The same things were measured in two ways. Each way mixes the same 12 hidden numbers, adds some noise and spreads widely along 7 directions of its own, which tell nothing about the thing.
In the rows, 128 means zero.
Some things both ways: the first way, then the second way.
[131 153 154 160 132 180 135 109 108 138 188 114 131 129 120 128  93 147
 103  84 116 193 119 135  97 134 100 114]
[146 148 173  69 150 100 130 122 175 144 140 188  99 142 124 130 145  73
 162 120 110 103  94 104 122]

[123 109  91 159 107 176 117  84  70 165 137  98 124 116 183 117  80 161
 130  96 126 121 174 115 172 137 136  97]
[170  56 131 120  75 130 119 112 158 145 155  98 139 141 147 118 132 124
 118 141 117  96 145 113 144]

[176 165 157 123 112 160 132  97 114 149 173 119  82 126 134  91 123 142
 115 130 120 141 113 114 102  93 159 150]
[ 90 144 176  75 121 106 221 163 116 115 134 110 124 114 136 143 164 115
 118 106 126 174 138 161 143]

[158  80  72 134 161  66 123 152 170 113 130 114 180 151 137 165 131 159
 125 117  94 140 183 101 212 128  98 141]
[ 46 174 123 116 161 111 135 134 169 145 145 153 129 168 115  79 117  52
  89 153 124 182 190 167 125]

[179 114 124 176 144 127 136 176 136 151  77 124 143 122 202 146 159 150
 123 119 172  66 154 102 126 133 128  92]
[ 68 121 103 198 141 168 143  60 140 112 164 127 111 140 149  46 119 194
  18 104 125 163 176 133 154]

[ 67 112  87 122 123 100 109 153  83 105 106 114 174 142 150 136 114 135
 147 144 132  66 151 186 141 145 117 158]
[105 146 147 126 145 122 140 143 120 136 107 142 153 137 109 141 138 119
 156 131 139 121 119 139 114]

[114 135 133 120 134  93 141 115 124 109 105 107 122  98 138 141 125 137
 137 137 117 159 138 120 134 133 125  88]
[159 151 151 129 162  94 117 148 127 131 105 134 117 108 121 125 117 121
 106 107 170 148 122 104 111]

[171 191 167 135 117 180 129 145 153 119 167 151  89 136 120  78 196 147
 119 140 139 112 118  88  35  84 122 126]
[156 107 106 147 137 136 107 105 124 108 118 153 149 135 109 118 114 119
 150 156 110  86 162 109 126]

[128 165 157 110 172 109 174 131 153  72  80 120 121  94  95 136 116 124
 119 129 146 174  99 122 152 155 115 132]
[157 110 107 138  68 110  98 144 108 117 114  99 151 129 139 206 147 147
 158 124 159 120  93 130 126]

[156 132  68 171 166 100 129 206 157 149 126 140 177 174 186 170 200 171
 107 107 140  91 151  84 139 104 108 131]
[ 77 160 104 155 126 130 146 146 115 108 103 109 174 150 139 140 118 163
 145 134 171 116 117 128 111]

[109 161 167 138 149 146 169 169 143 112 130  96 143 119  82 128 159 123
  97 117 148 141 103 123  54 143 110  99]
[132 118 166 125 155 145 136 137  99 121  99 141 153 118 141 109 120 160
 145 116 134  80 119 110 147]

[ 72 129 101 156 130 121 111 162  88 116 110 136 136 140 154 147 126 118
 146 148 154  76 124 159 120 121 146 128]
[164  86 143 114 114  99  93 137 142 135 114  92 134 136 134  99  81  71
 103 129 106 120 127 121 139]

[ 70  86 139 131 104 127 124 146  54 133 114 120 120 145 135 141 100  97
 157 126 157  76 127 201  97 133 168 153]
[133 131  82 122 129 152  90 105 171 122 106 121 124 140 137 124 143  73
 148 169 130  95 132 118 137]

[ 97 130 159 105 119 161 120  89  84 156 158 117  69 147 127 103 141 114
 130 117 106 116 147 130  99  61 195 132]
[135 118  58 155  98 123  65 111 164 124 114 131 140 166 133 105  86  52
 166 192 112  86 142 102 122]

[147 110  72 171 129  97  74 166 134 135 162 144 168 165 153 161 139 134
 117 149 110 100 150 129 161  93 149 149]
[106 130 129 149 103 124 155 148 140 160 120  96 177 128 112 115 122 126
  84 129 134 183 136 164 106]

[125 114 105  83 145 118 108  94 156 136 143 155 110 142 154 139 180 156
 116 108 111 161 141  80 153 143 116 145]
[126 153 183  88 151  89 111 159 120 157 118 155 104 118 151  79  81  96
 135 127 120 124 122 124 160]

[ 97 142 148 114 173 101 160 133 143  59  35  96 139  83 172 138 158 155
 147 133 189  99 133 142 130 164 109 108]
[ 88 161 128 150 145 143 184 140 133 105 109 136 154 132 131 127 147 190
  98 141 146 136 139 144 149]

[ 80 107 110 105 124  75 152 142 105 109 101 133 152 141  94 128 114 100
 163 152 118 109 125 161 141 160 122 158]
[136  71 118 147 110 145 128 128 108  90 125  85 165 119 131 143 131 139
 106 114 131 123 154 131 139]

[190 193 213 127 110 176 109 119 117 134 147 110  89  86 157  74 123 153
 102  90 168 145 195 130  87  91 148 105]
[ 79 142 119 137 102 138 157 122 120  89 145 140 157 149 131 122 124 173
 177 136 107 119 131 143 148]

[136  92  63 148 143  90  97 159 135 137 125 150 174 157 159 169 137 148
 130 129 109 108 145 116 178 147 107 136]
[ 94 187 115 162 126 137 100 113 132 150 118 144 115 175 118  94 149 107
 145 147 165 139 124 123 110]

[199 132 201 124 131 169 114 129 126 171 169 115  46 116 145 134  92 134
  81  94 131 167 138 109 110  93 156 123]
[138  70 145  51 132 151 147 182 135  83 107  49 200  52 137 186 121  83
 174 140  88  88 141 169 177]

[131 128 164 126 132 112  95 184 128 141 164 131  87 136  78 151  96  97
 109 119 114 161 159 126 121  83 161 107]
[147 128 111 179 139 182  67 134 122 148 104  80 200  80 105 157 116 147
 158 144 146  82 113 131 125]

[ 80 136 129 133  80  95 135 189 110  91 129 121 179 119  44  98 120  98
 155 128 172 125 186 169  93 155 130 121]
[101 101 168 154 138 121 198 154 126 129 121 110 151 144 132 117 150 167
  46 114 166 147 155 135 142]

[ 94 182 153  99 134 119 179 122 107  71  95 133 107 118 104 115 169 120
 140 121 170 151  97 153  95 104 170 169]
[101 123  97 134  69 110 166 145 166 110 125  84 124 167 158 111 140  86
 119 162 152 152 134 120 133]

[108  92 120 122 204  80 166 139 164 136  99 106 118 140 101 185 121 104
 114 127 102 156  99  86 190 133 147 117]
[ 89 168  95 182 161 150 136 130 151 147  91 118 136 136 122 146 157  90
  63 156 172 136 133 140 120]

[141 140 210 115  88 139 100 159 105 111 140 126  73 103 145 107 120 120
 133 105 214 123 186 179  68 103 166 142]
[122 194 111 118 143 152 116 114 143 138 134 157 127  75 139 154 140 189
 137 136 127 131 114 146 152]

[141 170 171  90 142 158 139  96 138 117 154 138  68 123  92 104 136 120
  98 118 111 181 115 102 124  95 156 153]
[103 123 140 148 146 140 169 123 164 145 139 134 131 114 109 105 139  69
  94 153 102 134 152 141 142]

[170 155 141 106 138 115 112 116 138 131 133 167 111 133 169 132 165 158
 124 104 133 158 133 112 128 120 125 153]
[118 108 102 134 143 152 101 108 171 120 126 113 155 138 123  82 106 102
 138 146 115 109 156 123 126]

[114 106 114 130 149 161 143  98 112 111 101 118 126 132 154 134 136 142
 124 119 124 105 122 127 148 133 132 137]
[151  98 127 104 137 135 145 129 155 135 112 129 155  93 118 149 125 116
 150 162 102  87 152 140 140]

[133 151 121 118 146 137 136 152 129 147  95 114 133 114 157 107 135 155
 117 131 134  81 140  97 129 168  88 103]
[126  76 137 178 140 107 141 147  91  96  94 129 160 152 117 221 160 149
  97 103 188  95 113 119 114]

Other things, the second way, with their names:
Q_343: [152  52 138  95 106  94 106 151 144 134 139 112 186 102 146 164  76 129
  96 110 101 120 137 150 134]
Q_559: [131 117 147 208 109 110  83 116 149 173 129 146 123 155 125  48  86 141
  55 116 135 166 105 114 135]
Q_799: [ 93 215 110 106  38  65 163 175 102 104 147 134  62 156 169 195 193  94
 150 135 179 212  97 140 145]
Q_704: [ 70 194 141 176 138  94 143 131 147 158 156 167  99 126 118  79 105  82
  56 112 128 217 126 138 120]
Q_991: [177  92 107 105  79 139 110 107 114 112 148 104 148  83 147 142 118 152
 107 112  82 142 141 139 144]
Q_401: [ 98 202 181 115 203  83  99 121 161 210 130 191  73 161  93  50  96  30
 103 129 130 155 140 134 102]
Q_53: [154 110 142 107 130 126 161 154  96  86  77 129 183 133 123 174 142 180
 187 130 147  72 113 112 118]
Q_500: [148 159 110  46  76 112 124 140 123 104 136 127 115 145 159 143 147 105
 215 159 117 114 142 123 145]
Q_980: [165 104 159  96 109  88 107 108 168 162 151 128  98 123 137  91 100 110
  91  94 103 164 113 129 125]
Q_647: [117 107  98 133 110 154 115 102 148 129 130  96 159 150 107  90 122 139
 170 163 117 111 173 145 124]
Q_745: [130  83 152  70 138 171 168 137 108  84 102 116 178  80 148 118 126 127
 165 127  65  81 138 143 169]
Q_519: [134  91 157 115  77 138 117 127  89 102 145  80 131 157 169  97 140 189
 139 102 144 116 130 118 169]
Q_227: [183 110 153 139 107  77  89 136 107 127 136 164 115 129 126 170 136 158
 109  81 160 151 101 105 116]
Q_160: [188  59  90 176 132 117 131 125 187 104 136 120 171  89 110 186 126 148
  50 128 153 126 155  98 110]
Q_678: [116 127  47 174 149 232  78  67 173 149 115 119 181 121 112  94 132 113
 145 212  99  55 184 137 136]
Q_229: [126 112 163 121  97  75 167 200  71  94  92 108 166 114 138 220 130 141
 153 100 166 126  79 137 129]
Q_934: [193  43 147  92 139 142  46 136 128 128 109  61 207 117 124 147  84 168
 181 120 132  35 136 123 133]
Q_176: [ 88 142 139 131 121 154  63 103  81 112 148 135  96 108 187  47  87 135
 125  84 107 143 116 127 178]
Q_705: [137 174 119 128 122  71 112 134 118 141  99 150  50 176 134 176 164  43
  89 144 164 145 113 125 127]
Q_624: [ 93 173  97 175 101 124  69  90 139 140 157 180  75 167 138 121 150 108
 127 125 151 159 106 124 132]
Q_299: [118 123 128  78 100  96 116 126 159 130 152 110 124 159 135 170 134 119
 166 128 135 118 128 150 129]
Q_631: [137  86  62 147  51 122 102  98 159 109 136 123 117 183 147 138 147  82
 107 169 109 133 144 130 144]
Q_201: [127  99 121 135  84 125 109 119 134 133 148 124 145 144 143 118 129 124
  97 119 119 157 135 141 133]
Q_582: [129 154 140  71 175 133  67 154  42 144  78 125 187  74 135 187  91 188
 199 114 146  69 140 172 127]
Q_535: [107 141 129 128 136 117  87  93 138 144 152 182  97 148 136 104 120 128
 115 118 117 136 136 138 141]
Q_28: [191 115 100  78 149 172  79  98  91 119  94 144 150  65 135 152 121 152
 192 166  86  44 175 137 153]
Q_426: [179 103 130 121 115  75 137 149 123 109 102 132 109 132 118 199 150 113
 150 135 170 108 124 107 119]
Q_479: [108  97  60 150 107 128 138 127 188  99 126 128 183 137 113 151 109  69
 114 182  97 130 163 144 123]
Q_508: [138 106 150  97 142 106  99 126 153 145 116 117 116 171 132 112 114  73
 116 136 122 102 134 131 136]
Q_813: [109 168 142 146  93  68  59 107  76 131 151 192  43 162 167  99 106 132
 141  72 155 169  80 104 128]
Q_867: [127 120 148 123 145 119  92 141 115 146 124 144 168 105 131 131  88 153
 144 114 129 107 123 136 131]
Q_442: [106 102 161 161 102 130 147 112 141 111 157 125 114 145 134 126 133 138
  90 109  92 128  94 139 177]
Q_534: [ 90 144  86 167 114 158 121 146 168 116 116 106 174 145 150 166 168 147
  94 144 184 136 108 130 136]
Q_240: [ 61 199 104 142  95  74 106 158 143 150 108 159  90 212 142 142 141  13
 131 175 156 162 100 148 130]
Q_457: [131 100 127 147 128 106 129 144 160 135 122 157 151 117 125 124 102  74
  67 131 110 154 127 129 127]
Q_580: [140 112  99 150 152 143  77 140 154 124  88 104 159 101 113 149 100  71
 167 176 135  73 129 128 140]
Q_147: [101 117 179  82 102  59 107 158  97 123 146 127 125 149 154 122  69 140
 158  83 122 148 108 154 149]
Q_222: [ 58 171 150 131 127  71 168 148 144  95 150 155  80 201 130 129 165  79
  46  96 157 228 127 148 140]
Q_371: [125 126 154  91 157 141  86 137  90 131 101 101 137  94 152 175 123 140
 158 106 140  78 106 156 155]
Q_368: [134 171  69 130  91 159 140 169  97  56  79 103 196 103 125 181 149 130
 229 177 134 105 114 120 132]
Q_480: [120 155 126 105 140 115 106 135 127 100 141 158 108  93 148 141 128 115
 136 105 132 155 125 129 147]
Q_492: [120  62 103 176 139 117 157 138 125  74 101  81 195 111  98 186 107 168
  94 110 149 129 148 147 108]
Q_306: [164 179  77 142 202 170  91  61 171 158  93 160  98 108  89 119 149  67
 154 178 131  67 153 101  88]
Q_570: [162  87 123 156 155 134  92 113 149 143 119 137 160 107  98 104  99  75
 105 135 112 110 156 110 105]
Q_513: [138 170  59 170 103 129  84  95 106 145  86 148 116 186 131 174 159 164
 133 182 171  94 140 134 117]
Q_307: [ 83 143 169 176 150 152 160 152  86 124  84 121 163 113 101 106 120 123
 147 133 120 119 102 148 143]
Q_342: [170 138 132 135  81 152 175 136  93 102 113 125 149 105 148 134 165 205
 130 131 133 130 115 105 143]
Q_633: [142 125 144 148 147 109 112 136  90 143  96 164 164 102 124 174 109 203
 102  96 148 121 104 144 115]
Q_407: [155 121 104 151 104  97  42  90 121 153 149 188  89 134 143 155 119  92
  93 104 125 137 108 118 117]
Q_627: [ 83 100 163 145 130 139 117  93 166 130 186 118  93 114 147  26  84  66
  70  93  71 163 135 130 169]
Q_215: [127 138 101 126  79  98 125 127 130 162 108 155 140 179 122 150 130  74
 137 173 106 125 126 146 105]
Q_138: [140  79 103 142 154 160 135  82 153 108 133 100 112 149 114 131 170  82
  68 154 126  94 204 122 141]
Q_978: [115 154 108 174 104 179 149 105 127  99 128 132 125 122 134  64 154 131
 136 146 115 141 127 105 150]
Q_635: [ 94  87  96 163 135 147 168 135 192 123 111  85 199 174  94 148 148  87
  74 175 134 120 174 154 114]
Q_339: [192 157 145  70 190 122 131 117 144 152 106 162 116  70  99 147 113 106
 173 167  91  61 156 120 132]
Q_433: [122 166 180  73 173 153 149 115 131 149 127 160 104 107 126  96 165 129
 153 125 110 115 136 143 152]
Q_939: [108 102  93 140 105 128 130 135 130 106 110  95 139 145 152 173 140 104
 142 150 162  89 134 127 135]
Q_298: [120 118 173 117 131 127 154 158 110 106 115 104 167 142 126 146 139 184
  68 102 121 144 125 165 168]
Q_738: [154 213 110 128 118  76 123 159  94 110  85 146 129 134  88 135 115 115
 226 142 165 160 114 105  70]
Q_440: [185 142 134 132 166 112 116 152 104 120  77 150 134  53 105 194 128 149
 166 131 158 100 113 118 126]
Q_913: [125 111 154  94 112 117  51 118 102 131 152 125 140 132 146  13  21 116
 169 116  58 128 154 137 156]
Q_992: [111 143 147 100 123 102 124 129 122 116 138 118  74 178 151 103 152  96
 124 124 162 142 150 120 150]
Q_900: [139 150 124 119 132  89  79 120 115 156 117 188  84 160 131 140 138  67
 131 141 147 123 137 120 118]
Q_585: [ 85 223  83 191 161 122 173 132 172 164  86 213 114 163  88 173 196  60
  69 199 165 160 133 138  97]
Q_965: [104 163 150 171 149 102 171 105 139 134 154 194  71 120 101 125 139  80
  93 123 111 159 119 120 128]
Q_963: [134 134 110 113  74 134  82 153  97 112  93  88 140 161 161  82 109  90
 148 168 111 128 139 135 170]
Q_192: [109 119 132 165 105 160 118 118 108 128 144  92 168 112 130 130 139 182
 121  85 149 147 107 139 114]
Q_326: [122 166 118 143 127 160 122 122 108 148 122 136 154  97 138 190 170 196
 136 118 170 114 100 139 119]
Q_412: [113 208 199  66  94  69 161 143  54 133 138 209  52 158 175  96 148 139
 165  71 137 171  76 107 131]
Q_273: [ 97 173 162  79 148  98 138 132 124 136 125 188  95 131 137  69 110  66
 110 110  87 179 134 149 136]
Q_864: [112 139 100 104  54 107 162 155 137 116 118 130 143 157 154 193 175 133
 177 164 147 130 108 142 137]
Q_40: [139 194 149  89 168 100  80 109 105 139 123 140 101 132 116 134 102 175
 211 106 150  95 110 126 113]
Q_163: [140 158 116 130 159 120 127  93 123 136 126 143  88 103 114 134 125 126
 133 128 134 119 147 123 115]
Q_903: [116  88 189 124 123  74 136 162 106 122  90  97 138 168 131 127  92 126
 105  90 133 136  89 150 140]
Q_607: [175 134 118 123  74 104  72 129  73 124 113 130 106 118 155 166 129 155
 181 109 150 119  88 115 133]
Q_986: [133  80  69 194 148 160  73  52 189 154 134 141 141 158 112 116 115 118
 107 163 132  54 154 102 104]

Some of these things the first way, each followed by its name:
[118 138 163 161 147 124 106 158 118 138 107 128 160 105  91 135  77  91
 117 115 144 141 149 149 141 159 144  81]  Q_903
[ 64 126 109  98 120  83 119 151  72 117 133 141 132 168 107 135 114 107
 169 163 104  85  98 192 110 119 142 189]  Q_192
[141 125 149 164 120 159 115 167 127 142 194 104 127 152  90 121 120 124
 111 108 122 131 163 128  85  84 141 115]  Q_343
[112 142 153 124 147 160 149  91 101  99  74 107  98 100 170 110 123 135
 142 145 167  82 100 150 125 140 149 142]  Q_631
[170 119  88 155 164 103 104 141 164 150 149 156 151 150 143 148 122 150
 124 102 107 159 169  76 206 126 112 125]  Q_635
[171 114 158 152 132 170  85 125 148 166 187 116 104 137 150 142 141 135
  72 119  97 141 145  97  96  93 139  96]  Q_457
[104 120 115  70 161 122 172  84 107 148  92 120  94 139 142 122 144 136
 133 107 110 126 112 100 173 137 149 162]  Q_939
[115 104 106 110 179  59 136 187 176  91 105 159 153 151 134 194 170 146
 135 108 155 155 115 120 145 170  81 156]  Q_534
[162 139 152 137 113 106 107 170 150 124 153 143 124 134 163 144 165 130
  99 134 156 132 157 133  92 103 130 145]  Q_368
[ 72 162 160  77 154  76 118 110 142  69 108 150  92 105 105  98 117 124
 204 171 159 130 104 150 121 169 106 150]  Q_298
[145 144  63  96 131  61  97  58 141 103 106 174 144 129 218 133 183 173
 151 166  77 137 144 102 197 116 118 158]  Q_738
[ 80 109 135 122 125 151 134 142  91 129 138  99 109 152 117 118 116 108
 133 163 118  57 101 162  85 121 139 153]  Q_407
[102 154 161  87 174 102 169 105 119  79  50 132 108 116 108 114 147 113
 166 162 102 101  96 137 129 115 143 133]  Q_492
[103 165 168 137 124 133 145 154 103 115 144 120 119 118  61 104  92 102
 144 112 158 155 131 154  98 127 149 124]  Q_508
[150 136 141 151  63 129 132 186 104 138 173 151 130 143  52  88 115 104
 161 121 152 130 158 139  65 124 142 130]  Q_992
[130  78  90 152 113 127 118 138 117 129 137 132 185 148 139 141 113 133
 120  94 149 125 178 149 171 163 120 160]  Q_864
[138 110  83 125 127 125 110 103 134 123 120 177 103 145 202 134 178 171
 160 135 103 111 147  80 142 125  89 122]  Q_160
[169 115 139 153 158 133 146 154 151 158 155  95 121 132 122 153 111 140
  91 100 123 161 132  90 140 125 125 109]  Q_326
[147  84 141 100 138 125 154  56 134 162 106  81 106  99 184 120 107 140
 112 112 138 137 156 101 185 175 137 128]  Q_28
[142 155 145 122 167 161 162 143 141 100  83 126 111 132 144 130 193 152
 116 158 121  72  52 108  64 128 108 129]  Q_813
[ 55 121 177 166 165 199 142 145  79 102 106 118  93 136  68 128  67  77
 155 149 114  76  72 170  79 117 142  93]  Q_442
[ 74 130  99  95 137 114 155 104 104 103 111 156 116 151 100 106 151 136
 202 161 107  99  59 129 101 164 109 160]  Q_519
[125 133  90 140 194 111 132 156 157  72  68 107 137 125 198 184 175 170
 100 158 118  84 115 107 163 100 108 119]  Q_704
[156 106 132 149 190 138  98 145 163 156 102 126 145 125 148 183 122 117
  55 126  89 129 128  89 176 140 126  82]  Q_307
[108  99 102 155 137 103  70 176 158 100 123 191 180 148  97 171 155 104
 125 136 121 133 144 131 133 153 112 108]  Q_559
[142 149 159 142 112 153 134 105 128 162 187 121 135 134  93  94 135 123
 120 109 107 165 135 108  80 128 130 104]  Q_53
[172 161 143  89 107 140 120 125 155 132 152 142 103 120 132  87 167 152
 104 124 153 136 146  95 107 139 122 161]  Q_900
[101 122 110 117 160  99 127 119 132  89 101 112 149 132 148 146 147 148
 141 145 103 108 130 140 146 123 115 131]  Q_913
[137 116 190  73 134 149 103 108 123 156 150 164  40 142  86 123 133  94
 114 104  92 165 136 107 113  88 182 135]  Q_580
[144 132 125 137 108 132  99 119 121 114 109 117 138  84 182 118 108 166
 134 142 137 116 166 129 130 173  80  84]  Q_227
[165 129 145 112 148 108 148 166 164  82  88 136 125 120 171 160 175 162
 111 129 160 124 114 126 101 153  77 148]  Q_480
[143 126 152  99 151 160 122  80 118 129 105 110  87 110 180 108 132 166
 139 129 124  94 121 119 124 136 122 129]  Q_535
[ 98 141 130 133 127 117 143 117  95  97 102 106 114 118 183 126 119 131
 151 167 165  79 102 171 118 129 141 163]  Q_991
[198 178 144 151 120 161 125 150 124 168 146 168  83 142 195 123 174 146
  94 110 171 120 110  95  96  89 160 156]  Q_306
[115 130 118 140 138 133 151 160 121  98  82 132 135 131 145 141 157 126
 130 160 158  69  81 141  97 149 124 145]  Q_607
[136 118 119 176 141 146 114  89  91 132 108 110 138 103 191 157  79 148
 124 113 129 142 131 142 171 140 136  96]  Q_980
[127  73 121 115 145  95  98  87 141 172 129 103 154 117 158 140  97 129
 112 112  99 146 191 111 200 174 123 100]  Q_633
[141 107  98  65 183  74 146 127 174 145 121 111 114 160 147 134 179 162
 133 140 104  98 116  77 169 136 120 180]  Q_582
